There are 10 hidden switches. A switch that is on adds its own fixed numbers to the row, and there is some noise. The rows also spread widely along 14 directions, which tell nothing about the answers.
Some rows, each with its switches (1 for on, 0 for off) after it:
[20.6,-13.6,33.4,-21.8,27.7,-6.0,12.0,6.8,5.3,-0.9,-1.3,39.1,-22.7,0.5,5.7,17.8,15.7,9.7,-26.2,40.9,4.2,-7.4,-14.2,-9.8,-25.7,-7.3,6.9,16.9,7.1,-11.0,13.6]  0 0 0 0 0 0 1 0 0 1
[2.8,9.3,17.0,-26.3,5.4,6.6,-12.3,10.1,3.6,6.9,4.1,5.8,-39.9,18.2,-7.2,12.9,8.1,-6.4,-22.4,25.3,18.8,-13.5,12.1,10.1,-18.7,-20.3,15.0,23.6,4.6,4.8,4.2]  1 1 1 1 0 0 1 1 1 0
[10.8,0.3,17.1,-0.7,15.5,-10.6,-45.5,0.2,16.3,-8.6,19.6,-16.5,-25.7,10.4,-7.3,10.3,-4.2,-4.5,-16.5,3.4,-4.9,11.3,15.0,0.6,-12.0,10.2,12.0,-16.1,30.8,1.8,8.9]  1 0 0 1 1 0 1 0 1 0
[-5.0,11.3,10.0,15.1,27.2,-15.3,0.6,-7.7,36.2,-2.0,-3.7,18.5,21.6,-5.1,0.8,13.0,-22.1,0.7,-11.0,-20.1,2.5,14.8,26.8,-42.6,-0.6,28.8,5.4,3.8,20.8,-4.3,6.8]  0 0 1 1 1 0 0 1 0 0
[37.7,21.0,45.2,0.3,1.4,10.2,-10.2,-0.8,-25.2,20.8,-2.3,10.6,-3.0,12.6,-0.3,13.1,10.2,1.8,8.2,17.9,11.7,31.2,14.5,-4.1,28.7,20.8,8.8,5.5,9.9,-5.7,-10.2]  0 1 0 1 1 0 0 0 0 0
[-6.0,11.2,0.8,-28.3,14.0,20.9,8.4,-2.4,2.6,-11.0,-16.2,13.4,-10.8,17.7,27.4,-3.6,21.8,2.2,-12.0,12.6,36.9,-8.4,40.0,-14.2,2.0,13.8,24.0,44.1,1.1,5.7,-6.4]  1 1 0 0 1 1 1 0 0 0
[-1.3,-27.1,20.1,-24.6,7.9,8.3,-37.2,3.2,16.9,1.1,12.8,-5.1,-1.8,14.7,-5.8,17.4,13.6,22.0,2.5,7.3,12.1,14.4,27.2,1.4,-17.6,6.3,19.4,-32.7,23.0,10.2,10.0]  1 0 1 1 1 1 1 1 1 1
[-26.8,-4.9,-0.4,1.8,19.8,20.7,0.4,10.1,33.7,-8.1,23.4,-8.2,-5.7,-0.1,-6.6,14.5,-4.3,12.9,-0.6,-5.0,-1.3,-4.3,14.3,-42.7,-18.3,-6.3,1.5,14.6,20.8,3.9,22.1]  0 1 1 1 0 1 1 1 0 1
[-20.7,-18.8,14.6,-0.1,-1.6,15.1,-29.3,10.9,32.2,3.1,25.3,2.8,3.5,11.0,-15.6,22.6,16.9,8.8,2.9,-13.2,-4.2,6.4,34.3,-32.9,-20.7,24.7,20.9,-10.6,29.7,18.7,10.4]  0 0 0 1 1 1 1 1 1 1
[14.2,6.4,9.8,-0.5,-8.6,-4.7,-45.2,0.1,-5.4,8.5,31.3,9.0,-25.8,27.8,-16.1,-5.8,-13.5,29.9,-21.8,43.8,14.9,-19.1,-14.0,-26.2,-11.2,6.3,-0.4,-0.2,27.9,14.3,-15.6]  0 1 1 1 1 0 1 1 0 0
[-9.3,21.3,-8.0,1.2,5.2,23.5,-3.2,5.2,11.0,6.1,7.4,-17.3,-16.5,-0.1,-15.3,22.2,-5.5,-8.1,11.3,-5.6,-1.2,6.1,3.3,-16.0,10.8,-10.8,4.3,23.9,26.7,-1.1,25.8]  1 0 0 1 1 1 1 0 1 0
[10.1,0.8,12.4,10.7,13.6,7.8,-26.5,-16.3,21.1,3.3,11.8,33.6,-11.9,14.5,-13.0,-10.7,4.1,30.5,-42.1,40.4,3.6,-4.6,3.6,-14.1,-13.5,12.0,-14.4,8.4,6.7,-3.7,-20.8]  0 0 1 1 0 1 1 0 0 0
[2.0,-8.6,11.0,8.9,18.8,18.8,4.6,4.5,16.4,-16.7,12.8,2.6,-18.7,-4.4,-4.9,13.1,20.6,-8.2,-10.5,3.1,-21.0,22.6,-8.1,3.3,-7.2,6.7,5.9,18.0,1.0,-31.1,31.7]  0 0 1 0 0 0 0 0 1 0
[-11.2,14.6,-8.8,7.3,8.3,5.8,14.0,-17.0,7.5,-18.6,-13.4,-19.8,1.6,17.7,19.0,-3.7,-7.6,-13.9,-1.3,-20.9,18.7,27.8,39.1,-0.3,3.4,10.1,36.6,24.8,9.2,-15.9,23.2]  0 0 0 0 0 0 1 1 1 0
[10.1,35.8,0.0,6.4,8.6,2.3,-20.4,3.9,1.3,-10.9,-0.9,-7.6,-32.2,4.8,3.2,-2.7,-18.7,-23.1,-18.3,-2.9,8.2,5.7,12.2,-2.7,0.2,-8.3,9.7,10.4,19.1,2.9,0.3]  0 0 1 1 1 0 1 0 0 1
[-2.0,19.8,23.2,-22.6,11.1,8.1,-0.4,5.8,13.1,30.6,-8.0,0.0,-9.9,15.0,-14.7,20.4,21.7,22.7,-9.8,21.5,6.3,-6.3,41.6,14.5,6.9,-30.2,5.8,23.0,0.3,11.7,-12.4]  0 0 1 1 1 0 0 0 0 1
[20.7,32.3,5.9,6.3,-14.7,-6.8,-29.0,-11.1,-3.1,6.7,-12.3,24.2,-2.1,14.4,-6.0,4.4,-8.3,-18.2,-12.4,9.0,17.9,16.0,-1.9,13.4,20.0,33.9,17.2,1.2,10.7,-17.0,-6.4]  1 0 0 1 1 0 0 1 0 0
[-9.1,4.8,4.5,24.4,-20.3,13.1,-10.1,-23.2,15.7,13.4,-6.5,32.0,13.8,29.6,-11.9,-12.7,5.4,10.9,-18.7,11.0,13.8,11.2,12.8,-6.5,7.9,32.3,16.4,27.2,5.8,-21.9,-14.8]  0 0 0 1 0 1 1 0 0 0
[26.4,11.9,36.4,1.8,24.1,-41.3,-32.0,-4.2,11.6,-10.0,-1.6,25.3,-13.1,0.8,12.4,10.2,-7.3,-27.8,-28.2,0.4,-0.7,1.8,7.7,-11.3,10.3,44.5,12.0,2.7,28.3,-10.0,-9.6]  0 0 0 1 0 0 0 0 0 0
[16.0,23.5,29.1,14.1,-13.5,-9.6,-20.8,11.3,13.9,32.0,0.8,30.9,3.6,12.0,-31.5,20.4,-19.5,-0.4,-7.7,0.2,-3.9,22.1,12.4,-11.9,-14.6,13.8,30.8,-8.9,7.1,3.5,2.8]  1 1 1 1 0 0 0 0 0 0
[-12.3,11.1,10.7,-2.0,28.1,2.0,-10.1,6.7,32.7,-9.4,14.0,-4.3,-26.9,-4.9,-8.5,26.3,7.9,-26.9,-19.1,-0.8,-12.0,-6.8,0.8,-7.2,4.9,13.0,1.3,33.4,23.9,-19.9,27.4]  1 0 0 1 0 0 1 1 1 1
[-4.1,16.4,16.3,-27.1,32.5,-3.1,-8.6,7.2,26.0,1.5,-3.6,-7.0,-12.6,0.4,1.4,23.0,3.9,2.3,-14.8,0.4,7.6,-0.4,45.4,-1.9,-9.1,-10.3,18.3,7.3,13.2,13.4,11.7]  1 0 1 1 0 1 1 1 0 1
[-0.9,24.5,5.1,9.2,-5.1,31.6,1.1,7.9,0.3,6.2,-1.1,9.4,-7.7,9.0,3.7,10.0,-7.9,-25.8,12.5,-16.5,16.8,6.6,20.0,-40.0,14.8,22.8,9.8,36.1,19.5,6.6,-0.5]  1 1 0 0 1 0 0 0 1 1
[5.2,-8.0,29.6,18.0,14.0,26.4,-6.4,-22.3,10.7,-2.6,7.8,14.1,-4.7,19.4,3.0,-15.5,31.5,15.6,-30.8,24.8,3.3,21.5,14.5,3.4,9.1,30.4,-3.5,29.7,2.0,-35.2,-9.4]  0 0 0 1 1 1 1 0 0 0
[3.1,9.8,17.5,18.5,-8.7,9.8,-23.0,-1.7,15.6,17.7,11.1,18.5,-10.9,11.0,-16.8,12.9,-6.2,-16.0,-6.4,-6.1,-4.9,-4.0,15.4,-24.4,4.3,12.7,-10.6,12.4,20.8,7.2,-18.2]  0 0 0 0 0 0 0 0 1 0
[7.8,6.7,-4.4,3.3,29.2,12.4,-24.0,-19.1,19.3,-5.8,5.5,2.8,10.8,3.7,1.4,-0.2,-17.1,41.5,-6.7,23.8,19.4,18.4,24.7,-31.4,-8.7,-2.4,-18.5,-31.1,13.7,18.6,-11.1]  0 1 0 1 1 1 1 0 0 0
[23.9,-21.3,27.7,-11.2,-10.5,24.8,4.2,7.9,-22.6,2.2,-0.6,30.0,-19.7,21.8,11.1,-5.2,1.9,3.4,-4.1,18.2,28.7,11.8,-1.4,-23.8,-31.3,7.4,32.1,14.7,18.4,1.6,9.5]  1 0 1 0 1 1 1 0 1 1
[4.6,4.9,-1.9,-17.2,-1.0,28.4,6.4,4.7,6.4,7.6,6.8,14.0,-1.1,9.8,-12.0,23.3,28.0,36.7,2.7,28.3,3.2,5.1,16.4,-13.0,-13.8,-10.2,9.0,8.8,-6.3,13.3,11.7]  0 0 0 0 0 0 0 1 0 0

New rows. What belongs after each?
[14.7,15.2,26.5,-21.5,29.3,19.2,0.4,-5.3,-3.4,1.1,-2.6,6.3,-23.0,2.6,10.5,8.9,18.2,-4.8,-16.1,28.5,16.5,2.4,8.6,11.4,21.7,-1.2,-10.8,28.3,-1.2,-19.2,-0.9]  1 1 1 0 0 1 1 1 0 0
[13.8,-6.8,8.9,22.8,-2.3,17.8,-2.2,-13.3,5.2,-6.1,1.0,30.7,-15.1,9.3,3.1,-17.5,-22.6,-4.4,-20.6,8.5,13.4,8.1,-10.1,-16.5,-25.1,-10.0,-15.5,1.9,5.4,-14.0,-9.4]  0 0 1 0 0 1 0 0 0 0
[-12.9,-23.9,7.6,7.3,13.0,3.4,-1.8,2.7,18.9,-9.6,25.5,-3.6,-32.1,13.7,-6.6,1.1,-14.3,9.9,-17.5,21.3,3.8,-10.0,-19.5,-22.8,-42.0,-29.0,-4.3,14.3,25.0,-11.3,21.5]  0 1 0 1 1 0 1 0 1 0
[11.2,-12.8,28.5,-7.1,11.9,-4.8,-36.5,3.4,18.3,-6.6,24.2,-7.9,-25.1,4.3,-7.2,16.3,10.2,-5.0,-14.9,7.6,-11.7,6.5,5.5,17.6,-21.1,-4.4,0.2,-24.2,16.1,-9.3,12.6]  1 0 0 0 0 1 0 1 0 0
[17.4,-3.3,3.4,16.3,-9.3,34.5,-25.4,1.7,-9.0,-7.6,27.9,13.7,-29.5,8.7,-13.0,-0.3,-5.3,2.3,-5.4,26.3,2.6,13.3,-28.1,-26.0,-18.9,3.9,-7.9,-4.7,17.1,-1.8,8.4]  0 1 0 1 0 1 1 0 1 0
[-2.4,4.6,9.6,-6.5,45.3,-14.0,-0.2,-12.9,26.0,-8.1,-11.6,-11.0,12.9,-9.3,15.1,14.2,-13.4,3.9,1.6,-3.9,6.3,12.4,7.9,-9.7,32.8,13.6,-2.4,10.4,29.4,-28.1,18.2]  1 0 1 1 1 1 0 0 0 1
[8.0,0.6,20.9,38.1,18.6,19.3,-2.0,-13.0,15.5,-0.7,12.3,-6.0,13.0,-6.3,-6.3,4.2,-32.3,-3.0,8.3,-18.3,-1.2,42.0,-0.4,-32.0,8.3,6.8,-19.1,-15.0,25.4,-24.5,15.3]  0 0 1 1 1 0 1 1 0 1
[12.6,-1.5,2.2,-19.6,9.5,15.0,-11.6,17.7,4.2,-18.3,10.7,11.2,-19.0,-3.5,-3.3,18.4,15.9,7.1,-5.7,9.6,2.2,17.5,3.8,-10.3,-33.0,-4.2,21.9,-18.7,4.8,10.4,26.9]  0 0 1 1 1 0 1 1 0 0
[5.5,-10.3,-6.8,-7.1,6.4,-1.9,-9.5,-3.0,12.0,-30.3,4.9,21.2,-31.8,12.7,18.4,-6.3,-16.5,-18.9,-26.6,5.4,22.4,-13.1,-1.1,-22.8,-43.2,3.4,11.1,9.2,18.2,2.2,8.8]  1 0 0 0 0 0 0 1 1 0
[24.9,44.8,21.6,-5.2,4.2,-10.6,-17.1,12.5,-5.0,23.4,-2.3,25.4,-1.9,-1.4,-14.3,29.2,-1.4,-3.5,-4.6,13.0,-0.6,4.1,6.5,-15.8,26.2,27.3,16.2,10.8,18.4,10.1,-1.2]  0 0 1 0 1 0 0 1 0 1
[-4.2,2.1,10.6,3.2,8.4,26.0,3.8,-7.7,11.0,13.0,10.0,1.2,10.3,9.0,-10.0,13.5,15.1,29.6,3.7,13.3,3.1,15.9,22.7,-18.4,3.3,4.0,1.2,10.7,9.0,-1.6,9.4]  0 0 0 0 1 1 1 1 0 0
[6.7,17.4,-11.2,20.1,-0.9,35.5,6.8,-10.0,-18.7,-16.1,12.2,-19.0,-8.9,14.8,11.4,-18.5,-21.2,12.3,7.5,11.5,19.4,27.5,-7.9,-24.3,6.7,3.1,12.5,19.9,14.2,-18.4,24.1]  0 1 1 0 0 1 1 1 0 1
[10.3,15.5,-2.4,-32.0,21.9,-29.9,8.1,-5.1,5.9,3.6,-31.7,14.2,7.8,4.4,9.5,24.4,-6.4,19.4,-3.8,19.1,18.8,11.9,26.0,7.8,-13.2,-11.4,42.8,-7.4,5.3,13.2,21.8]  0 0 0 0 0 1 0 0 1 0
[-23.7,10.3,14.7,10.5,-13.8,12.0,21.8,5.6,14.1,21.4,0.5,-1.6,-1.5,17.2,-7.6,10.4,-1.4,-16.6,7.5,-28.9,5.1,-5.0,27.6,-19.4,7.6,-3.4,19.1,52.2,15.5,-11.1,6.9]  0 0 1 0 1 0 0 1 0 0
[15.7,0.1,32.6,-29.1,35.4,-17.2,-0.1,22.2,5.1,-1.9,-10.5,33.3,-25.2,-18.1,4.6,34.1,5.9,-22.9,-15.5,21.3,1.8,1.3,-20.8,10.2,-14.0,-11.8,8.9,-5.6,8.4,-11.1,23.4]  0 1 1 0 1 1 0 0 1 1
[25.8,23.7,19.1,6.2,-10.9,2.3,-30.8,15.4,-16.0,5.0,22.8,-5.1,-20.9,18.2,-10.2,9.2,-1.6,1.4,-3.3,-0.6,-2.7,20.1,25.8,-22.2,-9.9,26.9,38.0,-0.6,24.0,23.0,8.5]  0 0 1 0 1 0 0 1 1 0
[2.9,-12.8,20.5,-16.6,4.3,-8.5,10.4,14.5,3.5,-8.5,-0.2,10.0,-22.8,1.4,7.0,17.2,-5.0,-21.5,-2.9,-2.2,7.7,-6.0,-15.6,-4.8,-19.4,-15.9,18.2,14.4,19.4,-18.4,27.8]  0 0 1 1 0 0 0 1 0 1
[18.7,20.4,2.0,17.6,7.6,24.4,-28.9,-18.4,10.4,-4.8,4.6,30.2,1.2,5.7,-5.2,-3.3,-11.8,5.4,-18.6,17.3,16.4,23.0,14.1,-18.5,-6.7,15.9,-21.0,-27.3,-4.4,7.6,-21.7]  0 1 0 0 0 0 1 1 0 0
[11.6,5.0,-7.1,-41.6,9.9,-6.7,-29.5,-6.9,1.2,1.1,-9.2,4.9,-14.0,3.5,-1.6,22.1,9.6,10.7,0.9,35.8,17.6,-15.1,-17.9,18.5,23.1,-9.9,-2.5,-5.4,18.9,-3.1,3.2]  1 0 0 1 0 1 1 0 0 0
[12.9,1.2,14.4,20.0,17.2,18.3,-3.9,-29.5,8.1,2.5,2.3,16.4,6.2,7.4,3.0,-7.4,-19.7,11.3,-11.6,19.1,22.2,17.1,-5.9,-25.6,13.6,16.7,-27.1,9.0,21.1,-24.8,-6.2]  1 0 0 1 1 1 1 1 0 0
[12.1,6.2,16.3,8.0,31.0,9.8,-1.7,-7.4,9.3,-5.0,1.2,1.6,-6.6,-9.1,9.5,12.7,-28.1,-9.8,2.0,-6.0,10.0,16.2,12.8,-41.1,-0.3,-3.4,-16.2,-3.9,32.7,6.6,6.7]  0 0 0 1 0 1 1 0 1 1
[17.3,11.3,8.7,23.0,0.4,6.9,-23.2,-9.4,3.0,-4.9,8.8,37.3,9.4,8.2,-6.8,4.9,-0.1,3.1,-11.7,19.4,7.3,28.0,-13.9,-27.6,9.3,62.3,10.3,-0.6,13.0,-17.3,4.2]  0 1 0 1 1 0 0 1 1 0
[-12.5,35.3,-1.9,14.7,14.2,-0.5,10.2,-4.0,28.3,3.5,-9.6,9.9,-1.6,0.9,-0.1,12.1,-11.3,-22.0,-10.5,-20.7,0.6,-7.3,28.1,-33.0,19.3,15.4,2.6,51.1,17.0,-3.9,-1.8]  0 0 0 1 0 0 0 0 0 0
[-10.5,11.8,2.4,14.0,19.5,21.9,2.5,-5.1,21.4,-9.5,8.4,7.5,-2.7,9.8,6.3,-6.0,8.7,9.3,-14.4,3.6,6.1,0.8,22.1,-37.4,14.2,28.4,-3.4,46.1,9.3,-11.0,-5.7]  0 1 1 1 1 0 0 0 0 0
[-18.8,12.0,11.4,-8.8,46.1,0.8,-1.0,-1.5,42.3,-11.4,-3.9,19.2,-2.6,-10.9,8.0,18.5,10.0,-15.4,-24.3,0.0,3.5,-9.7,20.9,-14.7,13.2,15.6,-14.2,23.2,3.4,-13.4,-1.6]  0 1 1 0 0 0 1 1 0 1
[8.9,6.1,-1.1,11.4,-9.9,5.2,-11.0,-25.1,-8.6,0.5,-0.4,-1.1,5.8,29.2,8.9,-20.0,-19.6,25.3,-3.9,14.2,28.8,9.7,11.5,-18.1,11.7,16.6,11.4,14.8,20.8,-8.4,-8.0]  0 0 1 1 0 1 0 1 0 0
[6.9,5.7,11.4,15.3,-15.1,30.3,-22.7,10.0,-0.8,-17.2,16.8,1.1,-30.4,2.8,-1.5,0.7,6.5,-41.2,-2.3,-23.7,-0.5,16.0,0.5,-2.3,-4.6,9.3,-0.6,1.5,10.9,-12.2,4.1]  0 0 1 1 1 0 0 1 0 0
[-2.6,11.5,-21.1,4.9,20.1,-6.4,-21.1,-13.3,30.7,-30.6,2.3,26.2,-17.3,-1.6,0.5,0.2,-9.4,-11.2,-36.4,28.7,7.8,-7.4,-36.4,2.4,-2.4,19.9,-13.2,10.0,4.7,-35.4,12.7]  1 1 0 1 0 0 0 1 0 0
[-2.6,0.3,-10.9,-1.5,6.6,4.0,-21.8,-1.8,18.5,-17.9,7.8,2.2,-17.5,-0.4,-1.7,12.4,-5.8,-20.1,-5.5,-1.2,3.3,1.4,-12.5,-1.4,-4.1,6.5,-4.4,-4.8,20.0,-12.7,17.6]  1 0 0 0 1 0 0 1 1 0
[-5.4,21.6,-0.3,-5.3,-2.0,-16.0,-33.0,-9.8,9.0,21.6,5.4,-21.9,3.8,20.0,-20.0,19.1,-11.1,21.1,5.2,9.9,9.0,8.1,25.8,4.3,13.5,-1.4,20.5,-10.7,30.8,13.0,5.4]  0 0 0 1 1 1 1 1 1 0
[24.2,14.4,23.1,-18.6,-0.7,-23.1,-18.8,13.1,-11.7,14.3,7.1,11.2,-24.2,14.7,-3.3,14.1,-30.2,8.5,-9.8,31.3,21.4,-7.4,-6.4,-10.8,-32.7,-18.6,26.3,-13.6,27.1,18.3,12.2]  1 1 0 0 1 1 0 1 0 1
